The rows of a group lie close to one hidden flat surface of 11 dimensions, which may be shifted away from zero. Surfaces can cross.
Some rows, each with its group after it:
[  2  -4 -11  17   7  12  -5  -6  14   1  -9  -4   1   4  14 -10]
Z
[-18   3 -16   3 -13  22  22   1   0   2   4   5 -10   5  18  -3]
W
[ 17   0 -14  -5 -10   5  -7   1  13   9  10  10  -6   3   1  18]
F
[  9   0  13 -12   0  -9  19  -4  -8  -9   9  -2 -11  -8  20  13]
H
[ -7  19 -21  -1  -6   7   3  -1  -1  13 -16  -9   3   0  11   9]
H
[  1  15   0  -2  -2  15   7  22   1  18   1 -17 -11  10 -17  -1]
Z
[-15 -19  13   4 -10   6  10  -9 -16   1   7 -18  -1  -3   5   5]
D
[  1  -7  -3  -6  -4   1   2 -16   0  -4   7  -6   6 -16  -4   3]
W
[ -2   2  -7   1 -15  27   6 -14  10  -7 -12   5 -12 -27   7 -13]
Y
[  4  -5 -14  -4  17   7  13  13   4   0 -10   3  -4  -7  12  17]
D
[  1   3   4  -8   0  11   5  -1 -10  16   2   9  -3 -12  11 -22]
F
[  1  -4  15   8  -3  -4  -9  14  -9 -18  -4  13  -7  -2 -11  -8]
Z
[ -4   2  -2 -17 -14   3  29   6  12 -15   0  -4 -14 -14   8  14]
Y
[-19   4   3  -3  -8   9   3   4 -16   7   2  -1  -2   8 -18   2]
Z
[ -2  -5   1 -15  -7  -5   3  20   7  -9  -3   0  -2 -21 -14   8]
H
[ 10  20 -13  -4  -5  13   8  13  -6   3 -10  -2   2 -20  16 -29]
H
[ 14  20  -3  -3  -1  12   5 -12 -13  22 -12  -3 -12  -2  -8  21]
H
[ -4 -23 -15   5  23 -12  -4  14  -3  -8  17   1  25  -3 -14  -5]
F
[ -5 -14  12  -6  13   4  -1  -5  -8 -13 -10   6   8  -3 -12  11]
Q
[ 13 -25  15  16  11  11  12  -4 -11 -10 -11 -15  -3  -2  -5  15]
W
[  4   0   3  -5 -23  15  -2   7   0 -20  18  21 -20 -10   2  -1]
W
[ -7  -8 -16  -1 -14   4   5   2   3  -6   7   4   0  -7  -3  11]
W
[ 10   8 -22  -4   3  -4   4  11  -6   9  11  11   0  -2 -18  15]
D
[  2   1  12 -14  10  -1  -2  -4   7   8  -5   2  -7 -11   0   6]
H
[  3  -3 -11  -4  -1  -4  -3  -8   1   3  -3  -1  16  -1   2   4]
F
[ 10   5 -17   4  -7   2  -3 -14  24  -1 -29  -1   5   8  13  20]
H
[ 2 -8  4  0  7 -3  2 -5  1 -2  6 14 -1  3  1 -3]
D
[  4 -13  -5 -14 -14  -3 -16  -5  12  15  -6  14  13  -4  -5   4]
F
[ -5   3  -5   4   7  -5 -11   2  -9   2  -4  11   6  -4 -25  -6]
Q
[-13   1   7 -14  21  12  -7  -6   2  13   1   4   9   6 -14 -14]
Z
[ 11 -13  -6   5  12 -23  -9 -22  -2  -5   7  -5  18  11  13  29]
H
[ 4 -2  5 -1  8  8  7 12  1  3 -4 -4 -3  5 -4 -3]
W
[-17  -1   6  -3  28  -8  16   7 -19  10  -6   7  -4   1   4  10]
W
[ -4  11  -9  14 -10 -26 -11  -4  11  -2  -9   3 -12 -10  21  15]
D
[  4 -17 -10  -3   4   9   0   7   0   9   2   1   3  -9  -3  14]
Z
[-10 -12  -5   4  11  -1   6  -7  -7 -11  -6  -3   6 -22 -25   9]
F
[ -3   7  -2   9  15   0   4  -3 -16   4  10  25  -8  -7   2 -25]
Q
[  4  -3  -7   9  15   1  -7 -21  19   7 -17  -5  13   6  24 -10]
Q
[ 10   6  -9   5  -2  15  -4  -6   0  27  15 -17  -6  -9   2 -11]
H
[-20 -16  10   5 -26  -2  -6   2  -3  10  -8  -6   6  -5  35 -14]
F
[ 16   5   2   2  -6  -2   4   9  -1  -6   7   5 -13 -10   0  -3]
Y
[ 15 -13   2  -7   6   6   0   3  14 -16  -5  11   7 -13  -1 -11]
Y
[-12  -6  -3   2   6 -10  -5  -8 -22 -13   1   7  17  -8 -13  -1]
Q
[  7  -6  -8  11   7   5 -12   2  13 -13   3  14  -8  -4  16   0]
W
[  2   9  14  -8  -3   8   5 -22  -3 -12 -16  -6 -11 -20  13  10]
Q
[  8   0  -4  11   4  -3   3   0 -15   8  13  -2   1  11  -4   4]
Y
[ -7   8   8  15  -5  -8   0   6 -28   3   4  -3  -7  -3  22 -18]
D
[ 14  -2  12  -7  -1 -12 -17   0  10 -19 -22   8   8   5  -9  15]
F
[  2  -9   3  -7  11  15   1 -18  37   2  -3  26 -16  13  -4  12]
F
[ -8 -21  -5   8 -13   8  10  -5   9  -3 -13  -2   3  -6   0   3]
Z
[ -9  13  26   2 -19 -16 -24 -13 -11   9 -10 -11  -5  -8  -4  -6]
D
[  1   3  -4   1 -12  13  -6  -2   1 -11  -6  -1   1  -1 -13   4]
Q
[ -2   2 -12   4  -4  27  -5  12  -1  -9   4  19  -7  -9 -16 -20]
W
[  5  30  16  -4  -9  -4   8  21  -1  11  -3 -12 -21   2   3 -12]
Z
[-15 -24  -2   0  12 -11  18  -7  11  -6   9  14   4   0   3  -3]
D
[ -4  -1  -3  19  14   5   6 -16 -23  12   4  11   1  19   5  -5]
Y
[ -3  10 -23  24 -27   6  -2  11  -1  -2   0 -27   0   5 -12   3]
Z
[-18   4   1 -12  -1  16   9   4  -5  -3 -13 -11   5  -4   7  -5]
Y
[  5  16   9  10  14 -12 -20  11  -2  14 -17   7  -8  10   3  -1]
Q
[ 17  -2  13  -6  -5 -13  -5  -1  19  -6   5  -3 -10  20  11  29]
H
[ -7 -10  -6   6   3 -26   8  -7  -2  -1   9   6  -3  -7 -31  25]
Y
[  2  10  -9  -2   5  20  -2  25  29   1   1   4 -15   5  -3 -14]
W
[ -9  15   7   5  -4   2   1   1 -11   6   1  -6 -15   1   6  -3]
Y
[ 9 -4 -4  2 11 -6 -4  8 -9 -9  6  2  8 -4  7 -6]
F
[  4  -1   3  -9  12 -13  -8 -14 -15  -7 -13  12  25   0   5   3]
F
[ 11   2 -20  -3  14   0   7  -2   6  -5  14  -2   4   2 -18  20]
F
[  0   6  -1 -13   1   2   4  -1   1  14  -6 -12   6  -6  -5  -3]
D
[ -8  -5  -2   9  14  -1  -4 -17  12   5 -14   7   3   6   9  -3]
Q
[ -4   3 -28  31   5   7  -3  -2 -32   1  -1  12   1  -4  -4   1]
Y
[  4 -17  20  -7   7  -4   0   9   2 -13  -9  13   1 -12 -10 -12]
Z
[ -2 -10  -4   4   2   6  10  13 -12  -4  -1   3  -2  -4  -9   7]
W
[  2  -1  13  -9  15   2  16  16  -6  -4   2   3 -12  -6   5   2]
W
[-23   0 -20   5  20  -1 -21  12  -8  16   5  -2  -1 -25   9   7]
H
[ -7   0  -7   6   3  25  20   6  -4   3  -6   0  -4   4  10 -17]
W
[  1  -7  -8   5  -3  -9 -12  -3  15  -3  -4  -2   6  12  -1  23]
H
[-11   6  -1 -11  11 -10  17  21  -6   6  -4   9  -8  -6  -8  11]
D
[  2 -25   1   8 -12 -23   6  16  18 -21  14  -4 -13 -10  12  27]
D
[ -3 -10   8  -7   5   0   3  13  13 -10  -9  20  -1  13 -25   3]
Y
[  2   4  -3   3   5  -7 -17   8   6   4  -9   3  11   9 -15  -8]
Q
[ -4   6  -4   9 -10   4 -12   3  -1  -5  -1   1   4   7  -5 -12]
Z
[  3   1  15  -5 -15  23  -7 -13  11 -27 -15   4  -3   4   4  -6]
Q
[  9   0  -3  -2  17  -1 -10  -7 -21   4  -4  19   4 -13 -14   7]
D
[ 25   5  -4  -5 -10 -11  16 -15 -11 -12 -14  -2  13   9  -5  28]
H
[ 12   0  -8  18  -7   8  -3  -8 -14  -3   7  12 -17 -21  -2   0]
Y
[ -2   0  -5 -16 -10  -1  -5  -1   5   4  18  -7   3  -4   0  13]
Z
[ 14   5  -6   5  -2   9 -13   2   2  -6  -9  -3   5   0   0  -6]
Q
[-11   1  -2 -11   2 -14  11 -22   8   8  -5 -12   7 -19  15   0]
D
[ -2  -3   0   1   5  -5   7  -3  -5 -10   4  -7   3  -5  11   4]
F
[ -4   0  -2   5   0  -8 -14   3  13  -3  -6 -15   5  -5   9  -4]
Y
[  8   5   4  -7  16   1  -1  11  28  -8   9 -32   0  -6 -19  -7]
Z
[  3 -19  27 -23   6  -9  10  13  -3 -21  13  -4  16  24   9   2]
Q

New rows. What belongs after each?
[ -2  -7 -16   8   2  -3   0  -4   7   2   5  -6  10   8   1   2]
Q
[  3  -9 -11   9   2  -7   0   6  20   2  13   2  -4  11   2   5]
Q
[ 16  -8   7   9 -10  -3   6   8 -10 -18   8   9 -16   3   3  22]
H
[ 24  -7  -2   5 -18   2  10   4  -1 -15   1   3 -11  -8  -5  19]
H
[  1  -6  -5  10  25   5  -6  -2 -19   1  -4  -3   2 -14 -17   5]
W
[-23  -2  14  -2  21   7   5  -5   4   7 -33  -1   3  -3  23 -14]
D
[-16  -9   6  -7   4  -1  15   3  -3 -13  -2   9  -4 -20  18  -7]
H
[  2   3  -4  -7   9 -19  13   4 -22   8  11 -17   9 -10   5  14]
Q
[-10  10   0   2  -5   0   2   2 -20  -3   5  10 -11  -5 -19   3]
Q
[  5  13 -15  -1  -1  10  -6  -6  11  15 -14  -6   2  -6   6   0]
H
[ -7   5  -2  -3   6   9   8   1   4   7   0  -6   2   6 -11 -12]
F
[-11  10  13   4  22  -3 -12  -7  -1   5   0  18 -19   9   8   9]
W
[  5  -3 -11   1  -7   6   0  -8  15  -1 -18   1  11   1  -7  -2]
H
[  3   7   0  -4  -5   4  15   7 -19  -6  -1   3  10  -3   3 -25]
H
[ 1 -2  7 -8  0  1  9 -6  4 -5 -9  5  0 -4  5 -2]
H
[-14  -5  15  -3   7 -14  17   5 -23  -2  12   9  -7  -9   5  -8]
D
[ 13  20   2  -5  -8  10  -2   7  -9   5  -3   7 -13   7 -10  10]
F
[13 -8  8 -3  4  7 -1  2  7  0  5 -1  4 13  1 -2]
Y
[  8   8  11  -1  -1   8 -10 -13  19  -4 -24   7   2  10   7 -14]
F
[  4  -2  -9   7  18  -5  -1  -9 -20 -13  -8   1  15 -14  -2   0]
F
[  0  -8  11   1  13 -11  -7   5 -17 -10  -2  18   6   6  -9   4]
H
[-16 -16   4   2   6   5  23  -4  25  14   8   2 -24  27   7  30]
Q
[ 13  12 -10  11  -1   2 -22   7 -24  -9 -13  -2  10 -10  -8   0]
Q
[  1  15  -3   4  -6  -6 -13   0  13   6  -7  -5   3  12   3 -12]
Q
[-15  -4   9   5   6  -1   2 -19   0  13  -2   6  -3  11 -15  -1]
Y
[  8   1  31   4  22  -2   2  15 -24   7 -13   7  -8  20   1  -3]
W
[ 15   4   3  -9   5 -22  -9   8  -3  -6   1   0  -5  -1   7  41]
H
[-8 -6 14  1  8 15 -1  7  6 -2 -4  6 -9 13 -5 -4]
Z
[ 13 -14  -3 -19  -2   5  14   2  11  -7  13 -20  20   0   1  -2]
Q
[ -4   8  17 -10 -15  11  14  -2 -10  12  -6  -4 -17 -22   7 -14]
F
[ -1   4  -5  -8   5  -4   0  -5   7   6  -4  14 -10   2 -12  25]
D
[ 11 -11   1   7  -2   1   1  -9  10   2   8   5  -7   9  -6   8]
Y
[ -1  -5   3  10  -1  -9  -1   4 -31 -12   1   7  -5  -5  19  18]
F
[ -5  -9  20   5  14 -10  -8   3 -22 -14   2   8 -12 -13   8  14]
Y
[ 13   5  -7  14   2  14   2   1   2   1   2  11 -29  -8   8   8]
Q
[ 19  -2  -2   3  14  -7   1   6  12   6  -1   0 -14 -13   8  14]
Q
[  0  -6  13   1   2 -15   7  -1 -22  -3  29  -4  -3  14  10  16]
H
[-10  11  -7  -6  10   8 -10  -7  10  22 -17   0   3   0   1  -2]
H
[ 13  -4 -10   5  -7  -2   0   9  11   0   3  -7  -9 -10  15  15]
Z
[  1  -3  22 -12   6   1  -2   8   1  -5  -1  -1  -5  -3   0  -2]
Y
[ -1   4   3   1   8   5 -18   7   6  22  15  -7  -6   4   1  -8]
H
[-12   5 -13  10  -4   3  -6   0   0   5 -13   2  -5  13   2  26]
H
[ -6   4  -3  -1 -13   1  -4   1   3  11   1   4 -12   7  10  16]
Z
[ 16   3  -9  -3   6   9  -3   3  11  11   3   3  12   9   0 -25]
D
[ 15  -2   0  -6  -3  -5   9  15   9 -10   9  -1  -2   5  -4   6]
Y
[ 10 -15  -5   2  -4  -1   1  -8  14  -1  11  -9   2 -12   7  -1]
H
[  0   8  -6  -7   8  -8 -18   2  13  13  -1   2   1  -1  -5   6]
Z
[ -8  -1  -4  24  -9  15   4  -8 -20   3  -2  -3 -15  18   9  22]
W
[  4   8  -8   3  -1 -10 -14   2  -3  -1   3  -1   6  -8   2  -5]
Z
[  9 -12   0  14   3  12  -4   6   4  -7  -5  -5  -7   3 -10  10]
W
[  3  -4   3  -6  -3  -7  -3 -10   3  -4  -7   7   5   3  11  16]
F
[-6  0  4  4  3  4 -1 -7  0 -3 -7  1 -4 12  8  7]
Q
[ 15   5   2  -3  -9   1   2   8   8 -10 -16   7   1   3  -3   3]
H
[  3  -7   8  12  -6  -2  -5   0  -4 -24  -1   6   1  -6  11 -17]
Z
[  1   2   8  -4   5  -6 -11  -1  -3  -5 -12  -3  14   4  -3  -4]
Q
[ -7 -14 -14   1  -6   8  -8 -10   6 -14  -5  -6  30   6 -16  -7]
Q
[-13   1   7  12 -17  -5 -16  18  -6   6  -4  -2  -8  13 -19   7]
D
[  1  29  11   7   7   2  -7 -13  -5  17 -31  -9 -19   3  29  10]
Q
[ 27  12  -1   2  -2  -2  12  -6  -1   3  16   0  -8 -13  17 -23]
Y
[ -4   0  -2  12 -20   9  -9  -4  -6  -4 -26   4 -15 -13 -25  25]
F
[-11 -12   5   2  13   2   9  -1  37   7 -27 -14  -2  -1 -22  -2]
Z
[-15  -9  -5   6  -3  26  13  -1  -9  -1 -10  17   4   5   2 -22]
W
[ 19   4  21 -15   1   4  -8  15 -10   1 -13 -18  -4 -22   9   3]
D
[-16   4  -3  -3   5  19   8  -7  10  -3   4   6 -17  -5   4   0]
W
[-18   1  11  13  -1   7 -12  -6 -17   1  -5   2 -19  -7  -2   9]
Y
[ 24  -4 -12  12  -3   3  -6   3  12  -2   6   3   2   1  -1 -10]
Y
[ -3  -6  -1   9  11 -14   9 -13  -6  -4   9   3  -4   1  31  10]
Q
[  1  -1   6   3  -5   6  -5 -25  15 -20 -13   0  -4  -3  24   2]
Q
[  1  10  -3   2  10   1  -1  13   2   7  -2 -15  -3  -4 -14  -3]
Z
[-9  6  3  3  5 -4  1 -7 -3  7 -5 -2 -2 11  8  3]
Q
[ 16 -18   3   1  29   5   6   3   4   2  -3   8  -2  -3  10   4]
Q
[ 4  8  2 -2 -1 -2  4  3  4  5  3  7 -9  5  9 -1]
D
[ 20   5 -15   4   3   9 -12   7  26   4  -3  17  -4  17  -1   3]
D
[  1 -10  16  -9  -4  29 -11  -5   7   2  -5 -16   1   4  15  -2]
Y
[ 8  2 -8  5  1  5 -1 -2 -1 -4 -3  4 -4 -4 -3  6]
F
[  5   9  12 -16   3   0  39  14   3 -16   2  24 -18  10   8  -6]
Y
[ 10   1  -4  -9  11  -4  -3  -8  -6  13  -2  -4  10 -15 -13   5]
H
[  9  -7 -17   0   8 -11   8   3  17 -13  -4   9  14  -6  -7 -10]
Y
[ 8 -5 -1 -3  3 -9 -5  2  9 -1 -1  2  3 -8  1 -3]
D
[  2   9  -5  -4 -10   2  12  -3   1   3   5 -20   2  -3  18  -3]
F
[ 18   2   0   0 -16   3  -5  23 -14 -25  21  -4   8  10   3  -6]
Q
[ -7 -14 -11  10   0  -6 -14   1 -22  -2  -5  18   6  -3  -9  26]
F
[ -9 -10  -8   7   2  -1   4  -4 -25   0   6   4   4  -8 -13   9]
H
[-13   2  12  -9 -17  21  30  -9 -12  16   2  -2 -15   7  29   0]
Z
[  1  -6  -5  -3 -12  -1   0 -10   4  -4   7   0   5  -6   6   4]
W
[  6 -17  -8   8  -4  -5  11   4   0  -6  -2   1   6   2  25   9]
W
[ 23  -8  -7  23   0  25 -13  18   1 -10 -10   4 -13  22  14  21]
Q
[-18  -5 -14  -6  -5   6   7   1   7   6  -3   3  10   2 -11  -1]
W
[ -1  -4   1  18 -18  10 -15 -12  18   4  -9 -13  -1  17  21  -6]
D
[ -1  -6   6 -11  16   1   3 -10   4   2  -2  22  -6   2  -8  13]
D
[  9   5  -2 -16  16   0 -12  -1  14 -11  23 -22  18  -8 -10 -16]
Z
[  3  15  -2  -5  -4  -1  11   3  -9  -6 -13   4  -3   2  14  11]
H
[  8  -2   0   1  -8   6  -2  -1  12   4  -5  -1  -4   4 -10   7]
H
[  1 -21  17  -5   3  -1  -1 -13   1 -13  -6  10   5  -6  -9   2]
W
[-11   8   6 -10 -18  -9   3  -6   2  13   5  -7  -7   3 -19  19]
D
[ -3   3   9  -5  -3   3   3  16   6  -6   2   6 -13  -6  17  -9]
H
[ -8  -3   7   8  14  25  -2  12  24  14 -17   2 -16  27 -10  -4]
Z
[  8  -4  -7   5   0   8 -11  -3  12  -3 -12   0   5   0  -8   1]
Q
[-18   2  -7  -3 -23  12  26   4  -1  -5  -3  -7  -1  -2  -1 -14]
H
[-12   5  -5 -11  12   8  12 -17   0  16 -13  -4   7  -4   6   0]
D
[ -4  10  -8   0   6   5   9   8 -16  20   8  -8 -16  -5   4  25]
Z
[-14 -13  18 -11  18   0  -9   2   9   8  -1  12  -9 -13 -13   2]
H
[-15  -5 -10  -1 -20  14  10  -2 -14  25 -11   3   9   2  -6  -6]
Z
[ -2   7 -13  -7  -8   0   1  11 -11  10   9  -7   9   4 -16   8]
F
[  0  -3 -15  -7   2  -1  16   1   9   6   8   0   0   0  -2  13]
D
[-23   6 -16  -1 -14  -9  16 -17   9  15  11 -16   1   3  -6   9]
Q
[-12  -2   2  -3  -1 -10  18  13  -7  -1   0 -11 -10 -12  12  15]
D
[-18   2   0  -3  -1 -20   4  10  15  -6  -8   0  -1   3 -17   9]
Y
[  5 -10 -26  10 -18   8   1 -19  30  -3  -3 -10  -8 -10   8  30]
F
[ -8 -16  -6  -2   7  -6  -4 -20  16  -3   6   2  -7  -8  22  33]
Z
[ -8 -13 -17  -6  20 -11  15 -10   0  -8   9 -19  22 -18 -20   7]
F
[ -5   5 -14  13   0 -12 -19   6  18   6 -18   7   8   2  -2  -8]
D
[-16 -15  -8   9   8   2   2   6   5  -1 -14   2   4   3   2   7]
D
[ 10   6  -5   5   6   7 -12  19 -17   4  -7  -7  16  15  -6  -5]
Q
